The rows come from 4 hidden closed curves, with some noise, and rows from the same curve form a group. Each curve winds through 8 dimensions. The rows are also pushed far along 5 directions, which tell nothing about the answers.
In the rows, 128 means zero.
Known rows, each followed by its group:
[166 123 136 153 174 145 118  94 120 167  94  83 135 131 171 105  86 186
 120 127  96 125 169]
Teru
[211 116 135 177 145 168 189  98 146 123  82 138 117 115 131 110 129  79
 127 157  89 127 153]
gegu
[ 92 131 153 111 113 145 147 148 121 108 138 137 122 152 147 113 139  51
 116 158 135 135  89]
Ret
[ 73 128 101 124  82 107 107 138 119  94 170 138 132 121 107 154 151 127
 120 119 148 124  99]
Ret
[ 67 114  71 168  90 120 117  96  87  81 187 127 195  98  76 158 145  73
 102 126 131 161 150]
kibil
[149 102 114 114 157 164 147 106 117 118 132 158 105 156  85 164 107 125
 164 127 135 117 163]
kibil
[164 102  89 146 134 110 150  51 151 100  77 191  99  33  73 214 186 146
 162 135 151 166 117]
Teru
[138 145 120 131 137 121  79  48  90 188 106  96 180 128 132 154 120 194
 152 114 137 139 167]
Teru
[ 61 144  91 144 107  75 106 144 114 102 140 126 118 100 120 169 130 107
 132 131 169 138  79]
kibil
[124 127 115 137 118 143 112  96  94 109 148 142 114 116 102 156 110 115
 135 142 121 152 128]
kibil
[139 113  96 207  53 154 154  53  85 121 189 114 206  81  67 142 160 102
 103 133 103 138 181]
gegu
[ 83 119 112 143 117 129 108 116 108  97 165 122 151  88 130 124 138 100
 108 122 126 159 115]
kibil
[114  96 122 106 166 156 158 103 107  91  89 170 105 121 112 200 107 102
 156 144 152 136 138]
Teru
[126 142 153 106 160 115 123 190 153 129  99 129  81 130 178  95 109 112
 143 129 138 119  79]
gegu
[122 109 115 127 158 134 148 105 109 112  83 159  96  99 113 198 111 116
 165 144 154 134 123]
Teru
[106 114  97 123 148 123 120 118 111 120 120 153 138 133  96 150 141  89
 137 140 128 151 134]
Teru
[ 71 128 123 108 111 104 107 169 116 104 136 167  76  92 125 151 150  89
 154 141 157 141  44]
kibil
[166 120 110 139 160 129 138 118 140 157 106 143  75 110 104 146 140 145
 174 119 134 123 114]
kibil
[106 116  96 137 129 131 133  96 101  97 139 125 150 147  95 173 104 128
  99 140 121 141 172]
Ret
[133  98 123  85 192 160 128 132 134 100 119 159  75 190 126 137  84 127
 145 139 121 123 147]
Teru
[158 158 143 181  47  80 153 166 156 174 131  94 187  73 126  88 182 155
 108 108 125  96 127]
Teru
[121 115 153  83 158 161  98 121 128 131 147 146 104 187 162  89  89 124
 160 148 127 123 131]
kibil
[115 104 135 122 136 142 152  91 117 122 103 167 128 107 118 155 153  69
 148 169 140 158 117]
Teru
[141 129 134 124 105 175 127 119 114 110 170 137 164 139 113 106 136  92
 136 107 118 120 146]
Teru
[113 157  71 139 136  51  94 147 147 115  95 118 129  75 107 179 156 178
 116  76 152 139 103]
Ret
[148 134 181 116 111 136 144 200 146 147 110 147  88 109 170  75 136 102
 161 140 128  98  71]
Ret
[114 148 107 128 134 100  48 113 108 128 118  98 173 112 162 114 116 189
  99  98 102 147 140]
Teru
[ 96 125  77 210  92 110 134  84  90 149 156  86 162  81 104 154 158 112
 122 126 137 135 121]
gegu
[151 129 164 127 124 147 139 167 140 139 108 147 121 130 165  59 148  59
 137 156 103 126  93]
Teru
[ 45  94  87 129 107 116 125  86  91  90 167 172  93 114  78 208 138  84
 155 172 171 156  91]
gegu
[141 131 141 123 153 131  82  76 124 168 116  93 160 110 172 105 124 209
 132 100 122 140 150]
Teru
[ 70 107 137 114 143 143 129 111 106 117 139 133  97 159 157 137 105  85
 140 176 149 139  98]
gegu
[147 141 125 145 121 134 128 124 119 149 137  99 132 165 129 120 100 151
 124 126 118 101 154]
Teru
[127  97 116 126 150 129 141  89 145 137 124 128 125 118 118 146 153 172
 123 124 131 136 146]
gegu
[190 145 115 142 160 157  75 116 110 161 119  92 146 158 158  73  88 178
 132  91  74 108 167]
kibil
[ 81 127 123 106 106  89  99 176 112  99 131 153 115 102 118 161 106 153
 131 131 142 126 111]
kibil
[ 73  84 126 123 119 168 147 109  75  69 159 184 104 110  98 173 108  41
 147 183 135 159 116]
Ret
[ 62 104 105 116 140 139 135 113  93  74 142 133 139 144 113 179 108  99
  95 143 135 149 143]
Ret
[172 125 144 122 130 128 151 147 166 120 105 165 108  79 114 122 159 119
 155 115 133 131 113]
Ret
[120  99 110 166 126 133 168 153 125 118 145 133 113  99 105 128 132  96
 133 137 124 117 127]
gegu
[155 168 137 145  98  40 137 187 182 127  72 137 117  58 134 134 146 148
 123 129 148 128  93]
gegu
[138 130 109 127 156  97 144 112 143 151  91 140  97 115  97 181 143 141
 159 131 161 140 120]
Ret
[200 132 102 166 152 158 147 110 127 173 101  92 155 146 115 111 140 152
 131  86  93  98 175]
kibil
[ 89 103 114 117 122 112 172 126 146  85 116 173 110  84  91 190 180  87
 125 141 165 152  95]
Ret
[ 91 145 125  98 160  87  74 132 145 126 105  98 122 126 190 135 106 205
 127  97 157 123 104]
kibil
[ 57 110 104 121 121 104 116 157 120  68 145 158 131 107 125 145 126  80
 120 144 144 147 103]
kibil
[141 158 162 109 109 158 102 122 114 121 147 115 162 173 162  78 107  99
 106 132 104 133 137]
Ret
[ 80 148 131 126 103  81  83 164 112 148 118 106 137  77 163 137 140 173
 132 104 151 121  75]
Ret
[ 54 138 156 119 127 137 127 215  98 112 150  86 151 157 187  87  90  78
  98 120 132 102 104]
kibil
[242 136  73 200 132  58 177  82 206 201  61 136  83  75  57 157 214 187
 151 130 124 133 130]
gegu
[180 114  95 178 126 114 171 129 156 163  99 132 100  76  87 145 183 159
 149 107 125 103 119]
Ret
[104 119 169  82 181  94 120 175 173 129  75 123  91 118 204 108 111 179
 122 131 146 126  97]
gegu
[143 154 146 105 119 120 100 128 123 122 116 127 139 154 143 131  89 163
 122 130 124 121 149]
gegu
[139 118 142 143 101 149 137 127 121  94 146 142 155 106 130 102 118  95
 110 144 102 138 149]
Teru
[ 67 138 120 124 122  88 104 171 112 105 118  95 153 127 161 139 103 161
  77 121 127 121 123]
Ret
[112 143 122 128 138 124 104 103 115 113 122 127 126 122 141 139 119 102
 129 137 135 158 109]
gegu
[126 142 132 142 112  89 119  99 132 190 120  84 150 111 133 139 151 206
 118 117 142 127 135]
kibil
[127 134 139 130  95 139 123 121 115 135 165 115 173 122 113 123 124 148
 126 104 132 117 159]
Ret
[142 122 136 189  53 131 179 161 132 150 186 131 127 116  95  78 156  53
 134 168 114 108 114]
gegu
[110 151 137 132  76 133 119 126  98 106 169 121 174 145 113 126 104  95
 108 138 124 132 150]
gegu

New rows. What belongs after each?
[131  86 125 144 116 155 192  74 137 139 160 171 108 115  63 148 190  55
 156 172 145 157 123]
kibil
[ 88 113 133 112 148 112 124 129 144 117 116 113 126 115 166 130 142 160
  99 125 136 139 110]
Teru
[ 49 121 158 116 129 155 121 116  90 134 171  66 191 155 180 106 109 125
  85 121 136 131 144]
Teru
[ 40 139  65  78 176  41  14 101  90 119  67 129 149  77 134 244 111 252
 149  77 184 160 116]
Teru
[119 112 148 138 128 110 163 155 145 122 103 128 121  98 146 138 114 137
 131 144 146 111 130]
gegu
[ 82 157 133 145  84  15  90 177 159 147  87 115 109  20 177 142 163 199
 132 122 173 128  37]
Teru
[145  93 108 137 123 140 159 104 140  82  98 192  85  74  99 176 162 104
 151 151 131 136 103]
gegu
[ 87 113 154 102 150 113 109 125 130 112 106 138 110  95 178 141 104 155
 141 145 154 144 104]
gegu
[101 157 128 124 102  76 118 137 149 114 123 110 167 103 131 140 154 140
  85 115 144 152 119]
gegu
[171 105 189  83 174 172 139 171 172 119  86 170  79 131 195  54 125 100
 154 142 104 120  96]
Teru
[109 109  89 124 138 163 102  60  91 105 151 158 130 151  97 150 140  73
 145 149 121 164 130]
kibil
[ 82 136 169  94 123 139 101 179 112 120 128 131 139 146 192  70 120  66
 123 151 121 132  81]
Teru
[ 90 138 165 122  95 140  86 148  90 143 163  98 151 143 185  75  94 131
 115 143 110 118 114]
Ret
[194 108 147 109 209 131 157 145 170 156  43 154  51 129 149 130 107 169
 165 140 121 115 129]
Ret
[198 140 132 167  85 107 150 147 172 152 140 153 114  80  92  90 172 113
 154 129 117 124 116]
Ret
[135  99 108  78 207 170  79  22 111 109  92 156 122 133 137 176 119 177
 153 112 128 170 157]
Teru
[ 98 156  88 163  93  85 121 130  99 143 156 104 162 109  75 175 133 124
 131 108 158 133 134]
Ret
[221 145 133 179  98 151 171 117 144 164 143 100 182 117  90  94 144 141
 122  92  97 101 195]
gegu
[138  94  90 122 197 169 120   5 101 154 135 109 147 164  91 188 112 191
 144 108 134 151 210]
Teru
[ 98 102 148 104 109 154 127 168 127  76 165 163 105 139 144 100 110  96
 123 150 116 117 109]
Ret
[153 149 151 155 128  93 104 122 146 183 105  62 178  97 186  83 121 222
 100 102 112 119 156]
gegu
[171 129 123 160  93 141 132 129 112 141 155 126 159 120  87 112 122 140
 124 120  93 114 176]
kibil
[ 76 108 107 151 101 136 146 133 101 114 158 131 116 121 118 145 148  80
 135 145 144 115  91]
gegu
[ 93 118 131 132 126 113 125 119 109  98 108 129 140 100 146 169  93 147
 123 146 143 131 140]
gegu
[132 158 142 104 157 157  91  99 101 143 105  81 148 203 188 116  79 159
 113 116 117 112 146]
gegu
[123 132 139 144 137 125 146 125 123 135 127 109 129 155 143 116  91  99
 118 163 125 135 144]
gegu
[149 105 116 161 131 179 193  51 117 140 147 106 169 159  90 149 146 100
 114 136 124 128 192]
gegu
[243  90  78 186 172 116 218  95 210 127  38 198  31  52  64 163 218  98
 161 153 112 146  99]
gegu
[114 153 150 146 105 134 121 138  98 140 131  91 152 144 170 110  88 114
 132 136 134 103 123]
gegu
[138 117 122 113 158 161 108  82 131 140 147 112 130 182 144  95 132 139
 110 129 101 141 146]
Teru
[ 92 113 126 106 178 108 124 138 135 131  85 140  72 135 160 145 123 121
 146 157 150 141  82]
kibil
[100  88 138 121 136 200 147  50  96 124 190 106 179 174 121 124 120 113
 105 137 118 144 191]
gegu
[189 120 131 162 122 151 136 118 128 127 134 136 142 115 114  95 103 123
 131 137  86 127 177]
Teru
[113 135 110 188  59  89 133 147 121 155 162 113 135  93 110 115 156 118
 128 146 128 113 101]
gegu
[ 78  91 135  88 184 164 111 101  98 102 134 142 136 169 149 125  92  94
 117 160 117 167 153]
Teru
[110 133 121 157  74 124 159 128 101 132 150 121 156 126  91 155 140 101
 119 142 138 114 138]
Ret
[171 104 104 152 115 150 167 114 144 117 140 174  94  86  68 144 177  96
 163 124 125 128 116]
gegu
[ 86 121  79 138 115  97 127 126 116  61 131 156 138  76  77 196 144 105
 102 120 141 161 121]
gegu
[160 105 142 159 136 174 191  98 144 138 155 115 154 132 114  89 151  74
 108 140 107 141 167]
gegu
[190 108 110 161 143 189 146 105 125 142 154 109 130 173 115  87 116 139
 121 114  73  99 181]
Ret
[146 108 106 134 166 165 131  50 110 112 103 131 122 158 129 153 116 123
 113 152 103 150 157]
gegu
[133 136 132 118 145 108 128 120 165 145  94 124 100 120 161 126 159 152
 141 122 150 125  86]
kibil
[106  84 152  58 182 205 122  97 110  61 130 188  92 189 152 130  84  69
 139 173 114 154 136]
kibil
[ 83  98  66 155 131 124 128  89 101  96 153 138 126 104  78 182 150 110
 113 132 128 159 129]
gegu
[155 115 159 125 129 168 147  94 133 119 116 141 136 109 148 117 133 118
 138 136 118 132 136]
Teru
[119  97  68 184 101 156 153  40  87 128 166 141 128 113  56 187 165  88
 150 148 134 141 136]
gegu
[140 131 121 152 117 159 135 130 112 153 166 113 139 131 112 101 145  95
 146 105 122 116 125]
kibil
[ 93 114  69 120 153 115 107  94 110 112 114 143 136 123  95 194 155 138
 144 103 153 138 125]
kibil
[108 156 117  94 166  97  83 174 139 111  98 107 124 145 164 133 102 176
 112  84 137 119 114]
Ret
[139 141 150 120 133  89 116 158 176 144  81 122  99  80 185 101 162 178
 122 115 132 124  72]
kibil
[ 99 102 117 137 138 141 180 113 127 117 117 155  93 111 106 166 170  54
 147 157 157 142  86]
Teru
[150 143 154 130 161 126  98  97 135 183 112  47 188 146 195  81  99 230
  89  95 104 121 186]
gegu
[218 100 124 170 119 145 176  90 160 136  90 165 101  79  98 135 160 152
 152 145 101 114 151]
gegu
[151 103 115 129 168 139 134 136 140 116  93 151  73 134 140 124 115 134
 132 148 102 123 120]
gegu
[127 138 135 158  90  76 141 179 159 129 124 119 113  66 140 125 136 168
 128 119 145 103  98]
Teru
[117 104 125 143  81 154 167 146 101 112 173 180 114 134  62 133 145  24
 149 180 124 134 117]
kibil
[111 139 127 174  61  53 139 176 157 179 143 112 145  59 118  94 201 130
 121 135 140 125  81]
kibil
[ 50 158 142 127  59 102 103 190  91 118 188 116 148 135 133 115 110  72
 126 139 156 118  83]
Ret
[ 84 116  94 148 138 101  97  96 102 140 142 103 137 109 123 155 121 170
 113 130 131 149 136]
Ret
[161 151 157 164  59  95 160 229 175 162 149 110 141  89 134  51 177 125
 118 104 119  81  95]
gegu
[147  94 124 141 159 153 177  73 146 145 110 130 120 111 117 147 166 128
 134 134 135 140 140]
Teru
[164 119 188  64 169 181 125 142 156 123 121 165  80 172 171  75 102 106
 165 140 123 126 116]
Ret
[ 96 117 131 146 100 141 152 147  94 122 150 129 143 114 105 132 139  72
 107 150 117 138 121]
kibil
